Each cloud of rows lies close to a flat space through zero, with a little noise off it, and is much wider in some directions of that space than in others. After each cloud: how many dimensions does that space have?
In the rows, 128 means zero.

[[ 87 115 118 144 134 119 116 123 160 114 140 137 106 123 122 117 131 124
  120 143]
 [120 151 133 150 164 130 116 153 157 124 132 105 146 132 143 139 142  99
  117 122]
 [162 122 132 140 118  98  98 131 150 134 141 128 173 125 167 112 101 116
  129 102]
 [158 153 117 126 137 129 129 172 135 125 148 102  76 121 106 104 160 150
   96  86]
 [116 100  99 116 147 128 146 130 156 115  91 105 117 163 107  98 143 177
  125 153]
 [127 126 159 106 125 119 148 158 156 109 123 162 119 161 132 114 130 147
   78 151]
 [128 120 150 122 147 109 109 114 131 157 156 153  98 122 123 107 128 134
  140 118]
 [116 123 124  98 161  88 121 137  62 151 142 135 106 155 133 102 175 131
  136 160]
 [111 146 126 154 104 146 124 108 103 131 144 139 171 125 169 142 119 105
  121  76]
 [146 133 127 134 125 134 122 105 105 137 138 178 157 112 139 147 148 118
  145 163]
 [110 138 108 144 105 132 124 147 105 152 126 135 129 157 155 136  87 151
  126 160]
 [149 105 148 175 124 111 126 133 119 152 152 153 135 146 122 127 117 153
  126 161]
 [117 137 124 116 108 100 134 135 144 106 158 101 137 116 125 136 118 157
  137  97]
 [138 189 142 157 145 139 139 120 106 136 118 114 146 129 152 129 167 146
   99 132]
 [137 128  82 146  92 132 146 130 168 111 183 185 103 108 118 101 116 146
  110 131]
 [124  92 158 138  88 142 132 142 140 150 102 149 129 106 146 119 115 121
  102 126]
 [ 93 130 121 130 146 103 133 129 124 112 135 110 191 136 139  85 125 119
  123 106]
 [ 91 113 114 118 119 167 117 105 114 100  88 127 143 105 127 140 108  28
  122 130]
 [ 89 109  96 146  95 145  58 122 156 124 163 163 142 101 115 139 106 130
  123 130]
 [109 139 140 128 145 118 109 118  95 121 113 150 163  79 113  95 144  71
  113 183]
 [125 106 121 135 107 104 116  98 129 129 148 166 126 118 166 123 136 115
  135 124]
 [113 148 144 103 116 131 134 112 134 115 112 132 162 138 156 119 131 116
   87 128]
 [108 132 118 106 166 146 126 164 153 167 131 114 118 106 117 148 148 105
  152 153]
 [108 170 133  87 129 136 102 135 171 105 136 109 118 110 108 131 109 125
   98 111]
 [128  88 131 116 100 125 163  72 101 134 117  86 161 137 105 136 145 125
  121 158]]

18

[[122 122 131 133 104 133 149 109 132 134 150 131 130 113 136 147 118 140
  134  98]
 [112 127 132 133 146 137 111 147 119 113 140 108 139 125 137 117 122 128
  118 166]
 [160 115 152 124  77 128 161 108 147 145 141 150 138 127 117 160 134 156
  153  86]
 [131 120 137 110 168 124 122  99 113 118 120 140 134 148 129 150 132 146
  161 123]
 [134 138 131 114 119 125 141 129 113 130 123 113 145 151 132 143 150 129
  136 114]
 [144 138 111 129 129 126 130 136 141 117 119 131 119 121 110 111 131 118
  113 139]
 [135 112 176 119 111 132 119 126 192 119 164 149 111  67 106 116 133 132
  104 196]
 [124 145 107 147  95 129 142 150  65 104 155 111 169 162 147 149 130 147
  144  85]
 [119 116 120 152  94 133 116 150 137 139 145 124 121 112 137 109  99 128
  110 124]
 [126 132 109 140  71 134 128 165 123 123 164  99 141 122 143 120 109 121
  105 115]
 [161 101 132 114 155 126 124  97 167 142  80 138 109 137  93 111 151 137
  132 139]
 [105 144 145 120 130 128 139 128 108 126 152 131 138 122 150 155 126 124
  139 122]
 [109  73 142 131  98 138 118  94 158 121 161 101 129 102 125 115 147 157
  105 144]
 [ 90 139 157 160  83 133 138 159 116 160 156 144 130  97 156 136 108 120
  118 122]
 [136 155 122 106 155 113 129 122 121 119 104 140 119 141 118 132 152 105
  134 131]
 [125 138 143 114 120 123 118 145 150 128 132 124 119 109 121 115 147 103
  103 167]
 [141 132 115 123 167 129 134 125  99 139  88 120 140 175 134 139 124 135
  157 104]
 [123 141 112 140 149 142 152 115 137  98 139 119 125  97 113 118 138 128
  104 157]
 [ 87 143 126 146 150 139 125 141 104 115 150 118 133 107 150 125 113 121
  114 154]
 [100 101 117 187 119 155 156 105 112 111 157 119 146  97 128 122 117 175
  116 123]
 [138 124 159 131 119 137 131 145 152 140 135 137 131 110 125 127 119 134
  126 158]
 [137  85 141 103 112 131 132  83 145 116 139  97 143 140 118 139 169 162
  134 124]
 [127 124 146 139 114 124 128 123 111 117 150 158 139 126 129 146 125 152
  148 117]
 [129 121  95 114 135 126 103 131 153 108 129 100 108 118 118  94 128 107
   93 151]
 [153 127  79 138 171 123 130 112  71 109  70 113 152 204 111 126 154 151
  159  87]]

10

[[114  98  78 162 137 169 136 119 104 114 144 133 133 123 147 140 133 138
  134  85]
 [189 104 144 155 123  72 139 117 142 124 109  91 132 165 126 114 111 115
  149 148]
 [163 138 138 181 143 162 134  84 105 159 122 154 175 178 169 103 140 127
   99 103]
 [146 155 117 122 161  92 126 197 192 111 129  94 108 112 116 123  77 138
  121 158]
 [137 131 164 152 130  98 173 130 153 135 167 153 137 154 132 130 171 133
  116 121]
 [181 129 130 138 107 121 141 121  86 165 109 142 143 128 137 137 119 123
  113 136]
 [ 78 129 140 115 131 163 113 117 115 143 141 163 133 106 123 123 159 131
  119 127]
 [ 76 132 126 130 156 130 147 129 168 120 183 137 135 131 122  98 165 110
  148 143]
 [121 138 130 147 159 141 132 143 157 140 143 136 135 146 136 100 122 125
  120 145]
 [129 121  93 145 132 150 138 147 130 165 162 147 111  85 162 116 144 123
  114 123]
 [127 152 105  88 126 137 119 175 137 110 130 120 110  78 127 148  98 137
  125 148]
 [119  99 210 134 131 102 121 110 114  89  90 132 157 186  70 145 133 146
  145 149]
 [146 112  99 133 121 120 120 134 156  85 129  87  99 122 152 135 114 136
  141 100]
 [ 98 119 120 143 152 160 100 146 134 158 132 150 115  85 139 119 136 148
   97 107]
 [141 157 104 126 139 123 159 186 160 114 161 132 117 103 141 149 112 147
  112 127]
 [177 129 107 139  82 161 130  73  76 150 123 143 136 118 191 136 152 122
  108  80]
 [ 63 114 123 111 113 131 137  82  96 165 150 154 139 114 104 116 183  96
  147 119]
 [142 139  81 123 131 113 123 145 162 119 129  83  96 121 146 119  96 115
  140 121]
 [130 112 171  89 126  22 138 129 145 113 109  78 141 138  40 113 112  90
  188 215]
 [159 121 161 112  91  76 121  71  85 134 100 114 168 116 108 133 150 111
  136 127]
 [144 128 128 101 100 128 127 112 122 128 134 122 116 118 144 119 139 107
  146 152]
 [ 95 111  90 162 142 173 151 152 130 151 170 165 109 112 152 136 151 143
  114  95]
 [123 129 106 158 150 136 132 133 152 141 143 124 120 138 145 108 126 127
  122 109]
 [ 70 125 169 107 153 117 119 163 132 124 108 138 127 139  53 142 113 143
  132 164]
 [103 124 123  92 117 105 101 137 128 128 108 105 108  86  97 137 118 128
  136 133]]

11

[[174 130 136 151 130 154 152 128 142  98 103 106 109  95  84 147 145 151
  126 111]
 [152  87  96 156 141  86 130 122 137 136 157 220 192 170 126 148 120 130
  139 110]
 [ 82 154 133 103  79 164  84 143 123 224 175 152 113 108 126 131  70 104
   97  80]
 [104 129 166  93 126 104 184 150 127 142 128 105 108 162 142 129 145 101
  115 189]
 [175 137  90 141  99 162  96  90 128 130 140 117 137 120 126 132 113 156
  110  70]
 [148 137 117  69  71 139  86 130 128 145 119  76 131 108 162 134 120 121
  111 135]
 [143 161 169  69 107 143 129 156 113 125 129  69 132  66 111 128 110 119
  122 108]
 [142 169 100  88  76 196  45 108 165 153 134  93 118  78 124 125 109 137
  127  81]
 [176 131  94 159 111 143  86  92 144 130 148 191 170 154  70 127 138 137
  126 111]
 [ 82 152 127 140 131 124 104 150  73 133 154 131 139 118 112 117 119 126
  117  85]
 [178 103 117 159 132 112  50 136  91  94 115 171 179  91  82 125 125 146
  139  90]
 [114 147 152  65 109 130  97 120 129 148 174 118 127 154 141 106 120 108
  115 146]
 [ 42 161  91 120 132 115 119 154  87 120 160 103 150 163 160 138 153 125
  129 108]
 [154 104 193 134 141 104 208 147 111 137 110 114 100 113 120 126 105 121
  109 151]
 [143 127 156 114 124 107 150 131 118 117 113 111 130 143 114 113 150 110
  120 182]
 [118 131 158  98 136 141 135 153 162 148 137 135 108  98 122 144 110 120
  146 123]
 [142 149  56 136 104 147  98 116 154  95  95 103 160 130 125 154 181 142
  150 127]
 [109 114 134 130 119 107 120 145  86 152 165 131 113 155 143 153 115 134
   93 102]
 [174 112  99 158 117 123  82  77 124 101  87 137 147 144 133  82 151 131
  132 170]
 [168 116 109 129 113 105 118 112 111 109  83 121 175 116 141  96 134 121
  132 159]
 [104 140 189 133 142 114 150 179  58 118 105  84 101  74  99 117 120 117
  109 124]
 [101 154 191 123 180 125 225 181 115  91 111  78 103  75  92 139 136 124
  141 119]
 [ 56 155 171 165 132 146 178 140 119 222 130 163  91  95 117  82  63  84
  109 111]
 [133  86  97 172 154  91 134 114 115 107 119 159 142 163 160 141 136 149
  136 127]
 [125 105 113 150 131 116 131 109 136 130 108 137 118 153 163 121 132 133
  128 156]]

11

[[ 89 163  76 220 171 104  82 139 160  93 182 150 125 169 120  98 119 146
  118 114]
 [130  82  94  81 130  91 170 148  93 167 125  98 198 121 127 195 112 164
  171 134]
 [159 174 153 109 155 121  90  93 100 217 117 150 131  60 131 124 123 145
  134 131]
 [171  82 121  84  74 160 130  94 122 103 117 187  63 167 141  61 138 103
  177 126]
 [160 108 126  87  96 109 128  99 141 142 147 177  64  98 129  98 163 108
  144 115]
 [101 121  89 148 118 109 136 136 143 138 106 117 148 132 129 128 104 111
  160 142]
 [147  89 111 124 103 143 192 131 190 123 134 115 109 144 129 109 125  91
  159 144]
 [167 106 136  48 100 151 131  84 105  93  84 146  98 129 154 147 171 110
  186 100]
 [135 167 159 107 119 134  78 119  78 174  87 138 163  79 148 177 139 135
  149 113]
 [135 118 145 107 108  68 132 129 137 186 132 143 100  59 121 140 143 101
  119 132]
 [143 182 119 165 139 169  83 107 180 117 130 132 118 124 128 117 150 112
  138 112]
 [ 84 206 117 173 161 154  56 143 121  94 124  86 177 113  94 170 143 161
   56 115]
 [104 195 121 235 174 112  48 114 153 133 165 182  90 155 138  37  97 129
  110 124]
 [139 140 120 133 145 106 106 111  96 174 141 172 121 111 132 113 116 149
  153 127]
 [115 177 152 138 142 127  86 108 114 140 121 145 118  96 142 116 135 130
  111 114]
 [144  75  72  90 143 145 171 118 123 101 125  94 150 195  99  97  91 164
  142 154]
 [ 96  87  52 188 142 114 163 144 149  72 169 145 108 214 106  76  91 141
  144 148]
 [123 145  52 216 171  99  51 135 129 133 176 166 140 194 100  85  88 171
  146 134]
 [160 125 103  79 137 162 118  95 108 138 115 126 159 153 142 112 116 164
  174 119]
 [187  91  80  35 104 172 150  72 146 155  96 116 140 148 133  68 108 136
  197 138]
 [105 180 163 187 135 157  98 132 109 150 101 143 123 115 131 101 100 115
  101 149]
 [ 91 141  51 183 154  89  94 152 158 137 177 115 185 157 122 120 100 165
  138 119]
 [ 95 162 129 205 114 162 116 143 129 113 165 177  71 118  87  75 130 122
   62 152]
 [131 123 120 145 173 178 186 130 148 101 151  88 146 178 115  99  95 160
  106 153]
 [107 123 114 112 120 147 178 112 154 130 130 118 124 120 146  77 111 120
  133 138]]

12

[[124 156 118 162  80 126 131 116 136 195 145 138  98 157 178 164  99 112
  134 134]
 [ 98 139 124 104  83 169 134  84 179  96 140 152 175 159 114 113 136 150
  145  83]
 [111 146 153 147  61 138 144 122 176 143  87 137 133 116 165 124 119 130
  145 124]
 [155 166 177 145 123 107 143  97 107 100 186 174 103 128  90 138 118  88
  106 131]
 [ 88 127 112 110 111 156  90 132 159 146 101 124 152 138 132 147 129 139
  139 128]
 [116 152 110 146 106  96  97 139 183 155 198 145 192 120 129  91  77  83
  136 140]
 [157 135 145 106 101 138 125 109 173  80 146 189 119 140  94 119 152 101
  123 148]
 [104 156 155 129 106 149 152 122 174 129 147 148 152 148 128  91 128  95
  142 108]
 [118 146  95 188 163 107  23 163 115 198  97 142  84 128 140 155 145 144
  147 156]
 [102 140 143 156 138 152  91 149 129 125 134 153 162 124 144  70  99 117
  111 129]
 [138 125  77 144 166 135  82 116 107 137 138 120 108 145 103 133 122 148
  123 128]
 [134 162 151 163  95 148  68 107 130 144 128 194 114 130 148 112 127 143
  170 174]
 [120 117 191 103 156 161 122 121  63 100  87  94 119 107 122 198 100 132
  104 152]
 [151 156  85 149  92 115 160 154 146 151 234 110 157 126 139 112 117 112
  107 107]
 [151 139  90 158 146 159 104  93 142 118  93 143 100 171  94  87 133 163
  176 108]
 [133 117 114 103 180 127 148 115  50 109 190  81 111 108  89 157 107 118
   55 122]
 [ 84 139 139 148 115 121  80 121 128 156 152 156 144 109 164 121  83 108
   93 142]
 [136 151 163 160 106 116 123 113 173 128 142 178 132 160 161 122  99  95
  137 113]
 [183 124 117 123 161  88 124 103 200  72 168 189 106 178  83 121 170  94
  136 101]
 [104 104 172  75 148 121 134 130  99 113 155 155 163 131 146 133 156 123
  138 148]
 [125 134 127 169 130 120  52 135 151 151 166 143 172  94 194  89  83 145
  147 154]
 [122 135  75 151 117 124 110 130 118 166 145 147 108 132 139  94 155 152
  129 134]
 [122 135 159 136 121  56 135 122 180 138 172 153 130 112 160 135 151  95
  131 114]
 [109 153 129 117  88 121 124  89 156 117 178 179 130 135 109 127 161 126
  122 113]
 [100 148 107 153 100  79  96 167 116 166 164 154 173 110 110 128  99 110
  101 138]]

15
